The first 8 rows are patterns. Each new row is the sum of 2 different patterns, raised or lowered, with some noise. Before adding, each is slid sideways (what falls off one end comes back at the other) and multiplied by a number that may be negative. Names go in the order of the patterns.
Some rows, each with the names of its patterns after it:
[ 43.2 -11.1  -9.6  41.1 -15.0  -3.5  10.9  -4.6   1.4   7.3   9.6  26.7
  19.9  -6.6   1.8 -19.5   8.1  12.8 -14.8   7.6   4.7 -32.6   6.7   3.0
   2.5   9.9  -4.9  -6.0 -18.7  -2.8   4.7 -11.5  -9.1   9.0  -8.4  26.2
   1.5   8.9 -15.3  17.0   5.0  35.3  -8.9  17.3  16.0 -15.3   5.9] => (4)
[ 13.8 -24.8   3.5 -24.5 -19.5  -2.6 -21.4   3.8  12.6  18.4  11.6  -8.6
  13.8   7.2  14.7   1.7  -0.2   4.8   5.0   3.0  -9.8  -9.0 -18.9 -21.0
  14.8 -22.6  -9.5  19.4  16.4  27.4  19.4  41.8  -7.3  -7.9  -7.7   7.1
 -20.0   4.5  -0.2  19.3   8.8  12.4  25.5  14.2  -1.7  28.5   8.4] => (3)
[  6.0  15.0 -16.4  -2.2 -20.9   1.9 -13.8  -2.6 -34.2  23.4   7.7 -23.2
 -17.2  42.2  -6.2  11.4  -8.0 -20.3  -4.3  17.8 -14.6 -11.1  -8.6  16.4
  12.1   6.4   9.8   8.2 -13.4 -14.3 -10.7   7.9 -19.6 -20.6 -29.1   6.7
   7.4   7.8 -23.7 -14.8   0.4 -10.0 -10.1   7.4   3.7  -3.3  -2.7] => (5)
[  5.9   1.7  34.3 -13.0  15.9 -18.4   2.3  16.6  27.3 -21.7 -17.1   9.0
  -1.7 -40.2  -9.9  -9.6   1.5   3.4   1.8 -11.9  -0.7  24.0   8.1  10.2
  -4.0  -0.5   1.4   6.9  10.3   9.0 -13.4  -1.5  -6.2 -26.1  -2.7 -20.9
 -12.9  -8.5  37.3  13.6   2.9 -31.3   1.3   7.5  -9.7  -7.8  -1.9] => (1)
[  9.9 -22.2   2.1   9.7  -1.4 -18.5  17.5 -28.0   0.6  -0.5   4.8  17.7
   8.5 -20.2   9.1 -25.2  -2.5  -9.8  10.2 -19.2  -8.1 -19.3  -3.5 -14.8
 -10.6   1.3 -20.5  17.4  29.9  29.6  20.8 -16.2  -4.7   2.3  17.7  14.5
   5.3  15.0   1.3  11.1  -0.4  -8.4 -23.6  -8.9 -15.8  26.5   3.6] => (0)
[ -2.3 -20.7  -1.4 -29.2  -5.3  -0.1 -27.8   4.5 -15.9   7.0   4.4  17.6
   3.3   1.1   0.7 -18.4  -3.1   0.7   8.2  18.5   8.6 -10.5  27.4  16.6
  -3.7 -12.8   8.2 -10.2  -1.0  -3.5   3.8  -3.6 -12.7 -26.8  -9.4   0.0
   6.7  -2.2   3.0   0.7  10.7   9.7 -19.7   1.2 -10.7   2.5   0.1] => (2)
[ -7.4   4.8 -29.9  -4.8 -10.9  16.8 -21.3  -0.3  17.3 -28.3  13.5 -18.8
 -29.0 -10.5 -16.4 -11.8 -11.2   1.3  -3.7  21.7 -11.8   1.7  -1.8  19.3
   3.9 -23.3  -4.8  28.6 -13.6  -2.9 -21.7  -5.2   3.4  -3.8   8.9  -0.1
   7.3 -14.5 -11.7 -31.8 -33.4 -48.7  10.9 -17.4 -24.4  -1.5 -18.9] => (6)
[ -3.1  -5.1 -16.6   4.2 -27.1  15.3  12.3  10.3 -11.4  25.8  -7.9   2.0
  -3.4 -10.5  -2.4  -5.7  -3.8  31.3  13.8  11.4 -10.0   8.4 -22.7  14.8
 -28.8   4.5  -1.8  -8.0  12.4  -4.1   5.3   4.4  23.3   3.1  17.3  11.4
   5.9 -32.5  -0.7  -2.2   6.2  11.1  -9.9 -26.8  -1.0   7.1  10.2] => (7)

New rows, each followed by the names of its patterns:
[ 33.8  29.4 -27.3  16.7  23.0  24.0  12.3  38.1  -7.6  24.0  43.1  33.7
  45.0  26.0   8.0  31.1  11.3  29.6  23.9  19.7   7.8  11.8 -12.7  18.2
  -4.4   4.5  18.2  39.9  48.1  47.9  19.4  38.9  18.0  11.6  18.9  34.7
  39.5  28.7  63.9  13.7  44.8   7.1  19.1  20.6  39.5  -6.6  29.5] => (1) (0)
[ 16.3  26.7  37.0  18.9  24.5  21.9   9.3  20.0  38.8   0.6   1.4  22.0
  -9.9  22.4   3.2   4.7  28.7  28.8  39.1  42.5  54.4   4.8   8.9  -2.3
  22.4   5.7   9.0  17.5  31.1   1.9  26.8  34.4  25.8  17.7  31.9  15.8
  13.9  -5.7  18.5 -10.8  -5.8  15.8  -6.3  30.2  23.8  31.5  14.6] => (4) (3)
[-23.1  15.7  13.7  -2.6  19.1   1.1   9.4  19.3   6.9  12.1  24.3  27.7
   0.9  29.7  22.3   4.8  18.7  -0.1 -14.5   6.3   3.2   6.5  17.1  16.8
  11.2  24.2  -4.1   9.9  19.2  11.5   7.0   0.9  18.5  28.6  11.1  12.7
   2.1   8.5  18.3  19.6  35.2  19.1  18.9   1.1   7.9  -8.5  -7.5] => (2) (6)
[-51.9 -30.3 -17.3 -11.2 -14.8 -15.7 -19.3  -4.9  -9.6 -10.6 -23.4 -17.5
 -25.8 -16.4 -35.9   9.9  -2.8 -42.8 -29.1  11.0 -39.4  -8.2 -37.0 -40.3
 -24.8  25.4 -16.8 -21.5 -45.2  -2.4  -0.6 -18.0 -14.2 -11.3 -20.8 -24.7
   1.9 -18.2 -17.9 -44.8 -34.9   1.2  11.0 -25.2 -45.7 -20.0 -16.6] => (5) (1)
[  8.6  12.1 -18.3  17.7   6.7  22.8  11.1   5.3   2.2  17.4  -5.3  28.6
   2.2  -2.9  12.7  -5.7  12.9  20.3   7.1  26.6  29.4  -0.5  -6.2  35.6
  22.3  -5.4  13.1   9.4  18.6  17.4  23.7 -18.1  -7.5  -9.8  -3.8   8.4
   2.7  -0.2 -12.9  -9.8  10.3   3.5  10.9  -7.6  18.4  25.5  41.8] => (5) (0)
[ -5.0   7.0 -20.9  24.8 -50.4 -15.7  15.8 -14.1 -35.9 -12.7  -7.2   7.3
  30.2   3.2 -17.3  10.0 -10.6   1.7 -17.6  -6.5   7.5  -4.0 -20.8  33.1
  24.7   2.9 -22.3  21.2   5.8  20.8 -13.0  -5.9 -13.3   5.2 -16.0 -13.0
   5.1  11.5 -12.2  -4.2   0.0   8.7   0.2 -35.7  11.1 -11.6  17.4] => (5) (2)
[ 3.9 27.8 40.3 24.5 36.1 20.7 25.5 20.9 20.2 15.0 50.1 -6.7  3.6 22.2
 43.2  2.9 38.3 24.4 29.6 27.9 29.3 39.0 49.1 13.3 16.8 13.0 33.9 18.0
 37.9  7.4 34.2 39.4 24.8 38.7 15.8 27.9 24.1 39.2 12.3 46.5 18.1 17.4
 44.3 41.7 37.8 21.3 17.9] => (2) (7)
[ 21.8  12.0  22.9  23.1  14.2  13.9  -4.1 -15.5 -28.1  -6.8   6.0   3.3
   1.2  21.5   8.1   7.6 -22.1   8.8   6.7   2.6  10.4  23.3  20.2  20.7
  13.4  -2.6  12.8  11.4   9.2  12.7  28.0   7.5 -14.7  34.1   6.7 -17.0
  -1.1 -10.0   3.9  25.6   4.6  18.1  10.2  31.3   8.1  29.3  12.3] => (1) (0)
[ 16.6 -15.4  17.5 -15.0  20.9 -13.7 -26.1   0.2  36.0 -31.1 -18.4 -19.8
 -12.4 -28.0 -15.5  -4.3  -5.7   3.1 -17.0 -24.0 -35.2 -20.3 -43.9  10.0
 -24.1 -28.4  -6.1 -18.8  -5.9   3.3 -40.6 -11.8 -19.3  -7.3 -26.6 -19.3
   1.4 -36.7  29.6 -14.3 -29.9 -34.9 -19.4 -11.1 -22.1 -10.0 -11.0] => (1) (6)
[-38.1  -1.2 -47.2 -25.4 -32.5  -7.7 -24.4  -5.4  -7.1   3.1   6.1 -15.8
 -36.6 -28.6 -44.5  -3.3 -49.7 -22.3 -32.0 -27.0 -11.3 -26.1 -20.3 -18.9
   3.2 -10.3   6.4   4.5 -28.4 -24.7 -12.5 -35.6 -28.3 -33.0 -41.6 -70.2
 -15.3  -9.6  -7.2 -27.2  -7.8 -35.0 -17.5 -52.9 -16.7 -20.9 -32.7] => (3) (7)
[ 20.4  -3.3  31.1  28.1  37.8  -5.9  -4.9  20.8  32.1  34.5   8.4  20.9
  22.2  21.6   8.3  39.7  17.8   5.0  20.9  22.0  26.4  24.4   5.3   8.3
  10.4  42.9 -11.8  19.5  35.7  26.7 -37.0   0.1  -8.3  27.0   6.5  -0.1
  -2.7  36.4  14.8  27.6  -4.6   2.3   0.4   4.8  14.2  46.9  32.4] => (5) (2)
[  3.8 -23.5  -0.1  28.8  -4.7  31.6  -7.5 -14.1  -2.0   9.1  -4.8  -2.1
   7.3  16.8   8.4  15.1  15.5   3.5  -1.6 -24.7  -6.2   2.3  -2.6 -22.7
 -22.3 -15.3  13.3  -2.1 -25.1   0.8  -0.2 -32.3   1.2  13.9 -20.2   9.4
   2.8   0.4  16.3 -10.0  -3.8 -19.9 -12.7 -20.1   4.9 -24.7  32.1] => (4) (5)
[16.6  3.7  4.2  8.0  5.3 21.4  0.6 13.5 34.1 14.9 29.6 14.5 39.7  2.9
  9.0 -8.0 31.7  7.4  4.2  5.6 48.8 15.9 27.9 24.7 11.1 11.5 40.2 11.6
 16.9 -3.6 25.0  7.7  7.1 19.1  6.4  8.8 13.9 19.0 26.5 -0.7 11.1  3.2
 26.2 19.1 18.6  4.5  9.8] => (3) (5)
[-31.9  19.6  13.9  37.3  32.7  16.4   4.3  30.0  26.7   1.5  10.8  28.2
  26.9  37.8  48.7   4.8  21.5  18.7 -14.2  18.3  16.5  12.6  34.3  17.7
  20.5   6.8  38.5  -8.5  -3.2  24.1   1.7  26.9  33.2  -0.6  23.2  -7.1
  15.4   9.7 -13.1  -3.8   5.6  16.1  16.0  10.7  11.0  31.8  14.8] => (2) (6)
[ 35.3  10.6  27.4   2.9  22.1 -20.2  47.1  10.2   4.1   4.2  49.8  22.2
  26.5  16.3   6.2  28.8  35.3  17.4  17.5  16.3  15.5  28.9  23.9  30.9
  32.2   3.5  -7.3  10.9  30.6   8.7   1.1  -6.6  15.8  28.2  11.0   8.8
  14.9  26.3   5.0  25.9  21.6  24.2  15.1  11.5  23.2  29.6   3.8] => (5) (7)
[  0.5   7.0   7.6  19.8  12.3  41.1  -6.7  16.9 -20.6  -4.8  -2.3  38.1
 -15.7 -16.2  16.9  -0.8 -24.2   5.2 -13.2   9.6   7.1  21.2 -10.6  10.6
  39.1   1.2  25.6  -2.2  -5.1   5.8   7.3  11.9  12.1   0.9   7.8  18.2
 -15.8  10.0  -6.0  11.1   6.7  26.9  17.7  27.7 -20.7   9.5   5.0] => (1) (6)
[-21.5 -13.7 -17.1 -19.8  -4.9  -4.5 -12.1  -0.8 -12.7  -8.2 -17.7   1.3
  -5.8  -1.3 -18.4  -7.1 -17.2 -22.0 -20.3   3.0 -23.5   1.2  15.3 -19.2
 -31.6  -7.0 -11.8 -16.7 -13.8  -9.1   4.3  -0.8   1.5 -18.5 -15.2 -18.3
  -5.4 -12.6   4.5 -22.1 -39.2  -4.1 -13.6 -32.1 -13.6 -21.4 -15.1] => (4) (1)
[ 4.5 23.1  2.2  5.8  5.5 19.3 19.4 19.2 11.5 58.2 23.7 28.8  4.2 26.9
 19.0 50.2 10.7 16.3 23.9  0.2 23.4 49.2  7.9  5.8 41.4  0.5 20.9 26.1
 17.5 32.2 23.8 35.7 43.6 36.0 -8.9 10.1  0.2 39.9 24.9  1.4 27.3 24.5
 -6.5 18.9 18.1 -0.4 31.1] => (4) (1)
[ -1.5  -8.5   8.8   9.1  11.5 -16.8 -12.9   2.4  16.0 -13.5  13.0   4.3
  -5.4  -0.5  -3.6   9.4  -8.3 -33.5 -26.2  -2.9  11.0  -0.8   2.5 -18.1
  21.3  -9.1  -4.5  10.7  -5.6   1.3  -4.2   1.9  -5.7 -10.9 -13.6 -19.7
  -2.1  15.9  -1.0 -18.0  10.6  -2.8  -6.1   9.0  26.9  -8.0   0.0] => (5) (7)
[-25.6 -11.2 -15.4 -15.1 -19.7 -10.1 -21.2 -12.4 -46.6  -4.7 -14.7  -5.4
 -34.3 -20.5 -43.3 -29.2 -17.1 -48.9  -3.5 -24.8  11.1   8.4  31.9 -20.5
  -5.1  -0.8 -34.1  -8.0 -11.2 -12.3  20.6  -6.4 -20.7  -0.8  13.0 -20.3
 -41.3   9.2 -36.3  -5.6  -0.9  -6.2  -9.5 -21.5 -36.4 -26.5 -14.8] => (2) (6)
[-12.3 -21.7 -19.6 -28.4  15.9 -18.2   8.2 -40.8  21.9 -19.9 -30.5  13.6
 -36.7   1.6   4.7 -10.6 -17.7  -8.4 -19.2 -25.2 -17.8 -12.4  -5.3 -16.4
 -19.7 -40.8 -13.1  21.2 -11.4 -45.7 -11.5 -12.1   5.3  -0.6 -21.7   5.5
 -33.7 -25.1 -29.5   3.6 -24.3  15.5   9.8  28.0 -19.0   0.2   8.0] => (6) (7)
[ -9.9 -18.0  -9.7 -35.6 -29.7  -9.2 -20.8  -8.2 -33.8 -27.1 -28.3 -16.3
 -12.3 -16.5 -38.0 -25.4 -23.7 -43.0 -14.5 -31.7 -42.4 -19.0  18.6 -18.6
 -27.7 -66.8 -31.1 -37.0 -28.2 -25.2 -19.8 -20.5 -10.6   8.6 -35.1 -17.6
 -44.3 -26.4 -19.9  -3.8 -42.3 -53.8 -17.8 -30.5 -47.4 -34.1 -18.7] => (3) (1)
[-34.3   9.8 -25.4 -34.2 -16.7 -10.4 -17.3  -0.9  -3.5 -11.5  27.8 -21.4
   3.0 -14.7   6.5 -15.4 -31.0 -14.0  15.8  -9.8  -9.9 -28.2 -18.0 -16.5
 -17.0   5.7 -25.2 -12.1 -18.3 -11.3 -41.7 -32.2 -50.2   3.4 -26.5 -27.4
  -3.1  -8.7  -9.1  -4.4 -39.1 -11.0 -20.1   5.8 -34.0 -15.3  18.8] => (2) (6)
[-14.4   0.6 -49.0   2.7  -6.6  19.0  37.7  14.0  39.0  -9.3 -10.3 -21.5
  -3.3 -50.4   1.3 -14.4   6.4 -21.1  -5.1  29.7   4.4 -39.0  25.0  -2.8
  18.2 -31.2 -12.9 -31.9 -39.3 -15.7 -38.8   3.0   7.9  32.2  26.6  21.6
 -10.9   8.2  22.0 -10.3   2.9  -2.4 -13.0  15.8 -17.9 -11.6 -46.1] => (3) (6)
[  1.8   8.5   5.4  19.3   0.9 -19.9  20.1  -0.6  22.1   7.3   7.7   5.5
  18.8   2.9  47.0  16.2  15.6  58.2   7.3  42.9  14.7  13.7 -39.4  -5.6
   6.1  36.9  24.7   5.7  17.3   8.5  -5.9  -3.1  17.7 -45.9   6.6  -1.6
  37.2  -0.5   4.4 -14.1  31.8  21.6   4.9  22.8  69.5  26.9  18.1] => (1) (2)
[ 15.6 -12.9  -2.4 -16.8 -12.6  -9.9  -4.4  -6.0  -1.8   5.9  16.8  20.9
 -18.5   8.1   0.6   6.9  26.2  17.5   4.4   6.1  -4.5   3.5  -6.0  19.1
  -2.0  -8.7  15.2  -7.1   7.7   9.8 -11.2   1.6  -5.6  18.6  -3.5   3.3
 -33.5   5.3  -0.5  -4.7 -28.8   2.4  -5.5  -0.9 -25.0   7.4   7.3] => (0) (6)
[ 18.5  12.1  -5.3 -17.2  -1.1  -6.0  -0.3 -26.3 -32.2 -28.3 -24.3  22.8
 -13.9  -1.9 -32.8 -18.6  -3.6  -3.6 -22.9 -28.3  -3.5  -4.6 -16.0  -8.8
  -3.4 -27.5 -10.6 -16.1   0.2 -11.6  -2.5  -4.2  10.3 -24.4  10.7 -10.2
  -5.4  -7.0 -16.9 -23.3   4.2 -19.5  -6.5  -9.1 -14.7 -24.6  -0.2] => (1) (0)
[  1.3 -19.1  -6.9   2.0 -27.7 -43.9  -3.5 -15.5 -34.3 -16.6 -13.0   6.4
  -0.9 -14.6  -2.5  -9.1  17.3 -26.4  -2.0 -36.3 -29.0 -15.4 -25.5  -2.7
   2.5 -12.0  -6.8 -26.0 -26.8 -11.9 -20.9 -24.6 -21.5  21.2   0.3  -9.3
 -48.9 -20.4 -22.2 -38.2 -10.5 -32.7 -17.0   2.2  27.4  -4.5  13.9] => (3) (1)
[ 11.9 -27.0  24.3  27.6  29.4   2.9  42.2   7.6  23.7  16.7  -7.1  13.4
   3.8  13.0  46.2  27.4  14.6   4.9   6.3  -9.9  30.4 -29.1  21.9   5.0
  11.2  29.7  21.6  22.5  20.3  38.6   7.7  30.7  26.1  25.6  -5.7  19.5
   6.5  37.0  35.6   3.6 -17.8  18.9  16.4  25.3  10.1  12.5  -2.0] => (2) (7)
[  9.9  38.4  20.9  27.0  16.1  -1.6  -7.3   1.6 -16.1  19.9  -3.5   5.3
   3.6   9.0  12.1   6.4 -14.2  -3.1   9.9  21.4  17.6  39.1 -12.6  43.9
  13.8  -5.3   0.3 -20.7  -4.6 -27.2  11.2   0.9  12.8  -7.7  16.8   1.5
  28.7  -6.2   2.9  -4.2 -18.5   3.2  25.9 -12.7  -3.0  -8.8  29.6] => (3) (7)
[ -9.6  -4.5 -14.5 -23.2 -16.6 -20.2 -12.1 -34.5 -26.8 -17.1 -36.0  -7.2
 -14.2 -26.2 -30.7 -12.9   2.5   5.4  -7.1   7.0  -3.3 -13.4 -13.5   5.9
 -33.5 -28.0  15.6 -33.4 -22.5 -17.0 -19.7 -15.3 -13.0 -11.8   0.3   3.2
 -14.4  -3.8 -16.1 -18.6   5.6 -19.8 -22.2 -22.5 -52.8 -22.7 -37.8] => (4) (3)
